There are 9 hidden switches. A switch that is on adds its own fixed numbers to the row, and there is some noise. The rows also spread widely along 13 directions, which tell nothing about the answers.
In the rows, zero is written as 128.
Known rows, each followed by its switches (1 for on, 0 for off):
[150 185 116 137 133  76  75 171 151 130 141 141 105 115 161 153  84 129
 170 181 126 145 135  42  94 148 163]	0 1 0 1 1 0 0 1 0
[145 114 138 148 140  93 197 158 118  99 157 180 184 156 121 138  85 119
 120 114  98 159 134 107 133  84 112]	0 0 1 1 1 0 1 0 0
[129 118 165 153 100 167 182  97 137 144 139 129 119  78 117  98  45  92
 144 107 158 131 191 173  93 152 148]	1 1 1 0 1 1 0 1 1
[139 184 158 153 134 131 138 179  98 137 138 158 109 118 121 109 136 147
 189 124 182 136 152 136 165 147 161]	0 1 0 0 0 1 0 1 0
[138 151 110 123 130 122 116 112 170 140 110 103 132 114 141 154  96  88
 146 156 103 137 148 129  98 102 143]	0 0 1 0 0 1 1 1 0
[140 179 118 109 115  76 177 139 153 133 100 140 142 142 138 111  81 157
 169 140 178 161 161 119 149  92 122]	1 1 1 0 1 1 0 0 0
[106 165  81 143 134 128 184 155 138 134 190 159 103 112 135 146 104 167
 170 140 151 167 173 142 105 134 182]	0 1 1 1 0 1 0 1 0
[ 95 162 123 124 159 155 148 157 132 114  93 144  83 133 104 126 166 158
 120 147 157 160 105 175  52 139 146]	1 1 1 0 0 0 1 0 1
[158 156 163 132 135  72 144  99 153 159 147 151 124 111 141 157  55 113
 174 129  95 150 128  94  33 120 134]	0 1 1 1 1 1 0 1 0
[125 147 155 131 106 161 200 136 119 127 152 168 150 127  99  90 106 143
 154 102 175 157 186 180 121 137 106]	0 0 0 1 1 1 0 0 0
[138 191 102 115 114  83 125 181 117 138  94 128 107  95 109 144 185 124
 141 134 155 193 138 121  63  88 166]	1 1 0 1 0 1 1 1 1
[132 191  92 108 117  99 118 135 181  89 131 131 125 124 176 146  73 109
 149 187 125 178 191 116  97 133 125]	1 1 1 0 1 0 0 1 0
[140 135 177 154 152 129 110 120 138 148 102 129 100 123 115 132  82 123
 142 143 133 100  91 105  67 150 147]	1 0 1 0 1 1 0 0 1
[133 205 122 145 180 119  75 116 165 156 140 103  79 111 166 189 112 128
 171 174 111 125 130 130  59 146 221]	1 1 1 1 1 1 0 0 0
[179 186 144 141  93 167 149 124 150 131 203 168 101  84 124 163  88 126
 195 100 157 113 188 141  72 140 143]	1 0 1 1 1 1 1 0 0
[147 130 118 141 136 174 189 115 138 101 127 112 168 137 140 134 117 122
 141 137 152 112 155 168 178  90  94]	0 1 1 1 0 0 1 1 0
[127 196 116 105 136  91 157 127 135 117 112 132 154 142 152 136 148 123
 140 137 132 191 176 181 128  84 126]	0 0 1 0 1 0 0 1 0
[120 133 117 152 142 166 131 115 130 124 157 118  89  99 134 149 113 135
 111 138 145 117 136 140  65 150 174]	1 0 1 1 1 0 0 0 1
[144 188 142 133 149  99 109 107 105 136 141 119  98 114 140 174 177 130
 154 147 120 149 115 127  59 113 139]	0 1 1 1 0 0 0 1 0
[158 152 119  92 112  58 139  89 154 129 160 124 120  95 192 150  64 108
 139 120 111 165 173 100  75  95 147]	0 1 1 0 0 1 0 0 0
[152 196 158 119 141  79 117 130 103 119 114 150 109 143 130 151 155 143
 154 144 140 144 106 105  67 115 111]	1 0 0 0 1 1 1 0 0
[142 205 187 163 181 145  94 165 106 118 154 154  88 124 162 132 125 136
 185 142 154 120 141 148 152 179 182]	0 1 1 0 0 0 0 1 0
[112 138  68 115  85 143 188 198 126  93 122 153 121 115 110  91 124 162
 135 147 207 165 168 111 135 122 109]	0 1 0 0 0 1 1 1 1
[151 200 155 162 159 167 100 163 118 102 156 144  81 115 153 151 145 140
 177 146 169 105 142 147 145 167 170]	1 1 1 0 0 0 0 1 0
[124 118 145 159  92 102 140 164  88 112 163 159  91  77 110 113  89 107
 119 128 148 164 153  74  81 154 159]	1 1 1 0 0 0 0 1 1
[114 146  77 172 151 146 159 183 127 152 142 145 119 142  98 157 147 158
 178 150 142 111 114 129 174 111 184]	0 0 0 0 0 1 1 1 0
[126 145 115 108  99 188 139 158 171 128 104 137 111 103 100 113 154 127
 126 114 168 145 147 178  74 134 126]	0 1 0 0 1 0 0 0 0
[135 145  95 100  98  83 160 140 126 112 143 140 118 102 130 138 134 141
 119 130 145 187 148  94  43  92 121]	0 1 1 1 0 1 0 0 1
[151  95 166 156 172 105 187  76 128 120 149 137 145 148 161 148  43 136
 143 134 105 101  94 106 107 122  99]	1 1 0 1 0 1 0 1 0

New rows, each followed by its switches (1 for on, 0 for off):
[119 140 123 150 171 122 115 162 107 125  81 108 107 135 118 146 187 137
 112 159 137 129  66 116 104 109 154]	0 1 1 0 0 0 0 1 1
[136 173 104 109  94 153 118 115 155 143 125  96 118  84 120 148 164  89
 146 127 135 159 185 179  83 103 157]	0 1 1 0 0 1 0 0 0
[175 110 196 141 132 139  94 103 135  95 118 108 159 108 155 135  86  37
 105 127  83 112 138 117 101 124  98]	0 0 1 0 0 1 0 1 0
[146 190 153 137 149 139  90 103 159 132 111 121 114 126 135 171 138  94
 173 166  99 128 123 157  63 144 124]	1 1 0 0 1 0 0 1 0
[145 137  92 126 100 173 142 147 169 122 135 127 111 108 138 128 101 145
 139 120 183 103 161 137 147 129 148]	1 0 0 0 1 0 0 0 0
[177 136 146 137 126 140 178 109 127 107 146 115 162 109 174 122  74 114
 152 111 163 115 182 145 175  97 113]	0 1 1 1 0 1 0 1 1
[114 126  57 107  90 130 152  97 144 129 137  89 130  85 139 142 134  95
 112 141 127 169 191 156  88  96 143]	0 0 0 0 0 1 0 1 1
[121 167 168 113 123 123 169 156 128 147  87 156 124 135 103  66  89 162
 145 119 200 162 150 139 122 130 122]	0 0 1 1 1 0 1 0 0
[110 112  89 131  88 109 162 122 153 175 117 106 120  88 102 104  45 116
 145 155 149 152 170  87  97 114 168]	0 1 1 1 0 1 1 0 1
[145 131 178 145 120 134 137 113  95 131 166 145  75  87 130 123 100 145
 137 116 167 118 116  88  51 162 124]	0 1 1 1 0 0 0 1 0
[177 162 135 143 147 109 139 153 113 114 151 150  97 115 169 160 130 169
 153 112 172 100 101  88 117 110 143]	0 1 1 0 1 0 0 1 1
[157 186 154 115 129 102 106 152 111 133 103 111 107  85 155 117 133 120
 124 119 178 159 160 115  86 109 176]	0 1 1 1 1 1 1 0 1
[175 175 118 101 140  97 164 121 153 114 129 137 143 151 160 163 135 170
 169 127 152 129 113 118 111  71  91]	0 1 1 1 0 1 0 0 0
[186  84 154 146 115  96 165 103 147 135 161 150 131  93 157 149  26  99
 151  86 104 103 122  85 104 109 136]	1 1 0 0 0 0 0 1 1
[155 138  79 136  79 106 169  92 135 136 153 115 151 101 116 175 135  92
 169 133 109 144 162 134 116  71 115]	1 1 0 0 0 0 0 1 1
[157 144 148 114 122  61 182 107 143 177 109 139 125 100 120 150 113 115
 152  70 119 170 121 152  64  60 157]	1 1 1 0 0 1 0 1 0
[187 134 144 136 118 159 137 175 161 128 126 146 127  89 141 139 101 107
 145  83 152 105 137 127 118 109 152]	0 1 0 0 1 1 1 1 0
[178 167 140 145 133  98 128 185  98 147 138 138 111  92 151 135 127 146
 145  88 187 121 135  89 153  97 195]	0 0 0 1 1 1 1 1 0
[133 183 118 122 132 111  78 155 114  98  88  94  94 113 155 125 153 137
 107 175 187 138 135  90 108 130 151]	1 0 1 0 1 1 0 0 1
[138 141 136 126 133 157 170 190 143  61 149 169 104 104 172 110  87 147
  95 102 185 156 168 148 101 151 145]	1 1 1 0 1 1 0 1 0
[151 165 142 160 155  74 111  82 103 171 124  91 122 115 145 175 119  98
 170 157 101 121 117 104 126  96 175]	1 1 0 1 0 0 1 1 0
[163 151 119 123 105 115 130  87 132 102 125 102 160 130 139 158 133  98
 146 161 119 131 148 118 121  92  70]	1 0 0 1 0 0 0 1 0
[166 160 156 134 138 144 139 109 128 137 124 124 113 119 126 150 129 142
 154 127 156  98 107 116  72 112 113]	0 1 1 1 1 1 1 0 0
[167 125 195 173 144 160  79 168 110 129  97 122 123 107 112 130 146  83
 126 123 134  87  86 103 123 144 147]	0 1 0 0 1 0 0 1 0
[181 140 139 127 151 173 139 174 202 102 101 146 165 129 148 142  82  90
 156 110 116 112 146 169 143 100 124]	0 0 1 0 0 1 1 1 1
[120 136 129 165 150  89 130 167 100 154  96 131 134 159  74 141 163 142
 150 160 125 123  66  76 141  93 145]	0 0 1 0 0 1 0 0 0
[133 138 130  97 107 114 177 101 150  72 157 150 138 117 175 117  56 121
 107 144 133 183 187 122  52 136  66]	0 1 1 1 1 0 0 1 0
[108 149 135 152 141 104 170 139 139 167 128 158 129 139  83 127  81 142
 179 159 119 157 123 115  67 134 147]	0 1 1 1 1 1 0 0 1
[106  97 129 182 168 132 184 184 114 146 125 170 109 141  79 141 112 158
 127 131 128 116  55  95  88 124 163]	0 1 1 0 1 1 1 1 0
[125 117  78 150 118 168 144  59 161 147 150  91 135 147 119 163  87 142
 168 199 124  68 120  97 118 132  90]	0 0 0 1 1 0 0 0 0
[145 162 111 166 118 137  72 157 120  94 134  86 149 114 145 146 118  77
 130 206 131 119 174  68 162 132 140]	0 0 1 1 1 1 0 1 0
[116 113 139 168 183  99 167 121  94 148 148 147 126 142 120 166 122 129
 131 134  82 127  78 116  73 114 170]	0 1 0 0 1 1 1 0 1
[113 142  96 127 126 128 211  83 114 102 176 141 129 144 146 140 103 177
 134 152 157 143 152 135  98 119  80]	0 0 1 1 1 0 0 1 0
[174 163 149 122 183 144 148 116 163 101 136 146 129 141 180 173 116 130
 162 110 111 108 116 183 100 108 133]	1 1 0 0 0 1 1 0 1
[ 76 139 135 155 164  67 137 123  94 176 110 123  98 123 102 130 113 122
 124 170 100 182 101  98  58 127 188]	0 1 1 1 0 0 1 1 0
[121 114 123 112 122 189 180 151 151  96 103 155 108 138 100 108 145 174
 109 118 184 123  96 153  80 130  64]	0 0 1 0 0 0 0 1 0
[145 195 127 118 184 102 123 166 203 133  80 122 140 129 187 137  63 119
 154 145 129 168 163 168 121 110 195]	1 1 1 1 1 1 0 1 1
[183 211 122 129 104 129 102 178 139 119 132 128 141 104 130 155 156 103
 175 138 155 139 177 114 133  95 148]	0 1 1 1 1 1 1 0 0
[145 117 166 164 157 146 115 156 117 100 164 154  85 102 147 155 104 121
 107 126 121 107  92  85  44 166 153]	0 1 1 0 1 1 0 1 0
[167 192 185 125 136  49 141 124  75 134  89 112 178 129 160 107 129  94
 134 113 154 176 172 131 186  60 132]	0 0 1 1 1 0 1 1 0
[127  83 164 121 124 161 136  99 158 100 131 130 138 119 142 102  47  83
 101 136 105 126 147 130  76 163  94]	0 0 0 0 0 1 0 0 0
[176 130 128 137 131 124 151  96 172 137  89 102 156 132 134 171 111 103
 148 129 115  95  99 133 121  67 102]	1 1 1 0 1 0 0 1 0
[180 167 205 131 124 101 171  90 104 142 166 166 132 107 154 126  77 111
 197  86 136 132 164 147 115 124 111]	0 1 0 0 0 1 1 1 0
[ 90 157 108 131 143 141 134 129 176 134 153 152  84 127 131 133  63 143
 157 163 123 153 157 150  77 176 174]	1 0 1 0 0 0 0 0 0
[105 138 115 157 115 128 134 150  74  87 156 115 113  98 122 136 165  98
  80 149 142 169 166 122  97 130 167]	1 1 1 0 1 1 0 0 0
[144 171 185 118 189 124 159 111 157 121  96 150 140 167 162 119  86 144
 163 116 136 133 126 199 139 120 122]	1 0 1 0 0 0 0 0 1
[168 150 153 133 125 142 135  94 128 151 133 104 103  88 160 138 110 127
 141  94 174  96 144 142 113 112 154]	0 0 1 0 1 1 0 1 0
[158 135 147 138 152 123 193 146 155 142 124 158 126 116 133 150 107 138
 138  67 139 134 113 171  93  86 162]	1 1 1 0 1 1 0 1 0
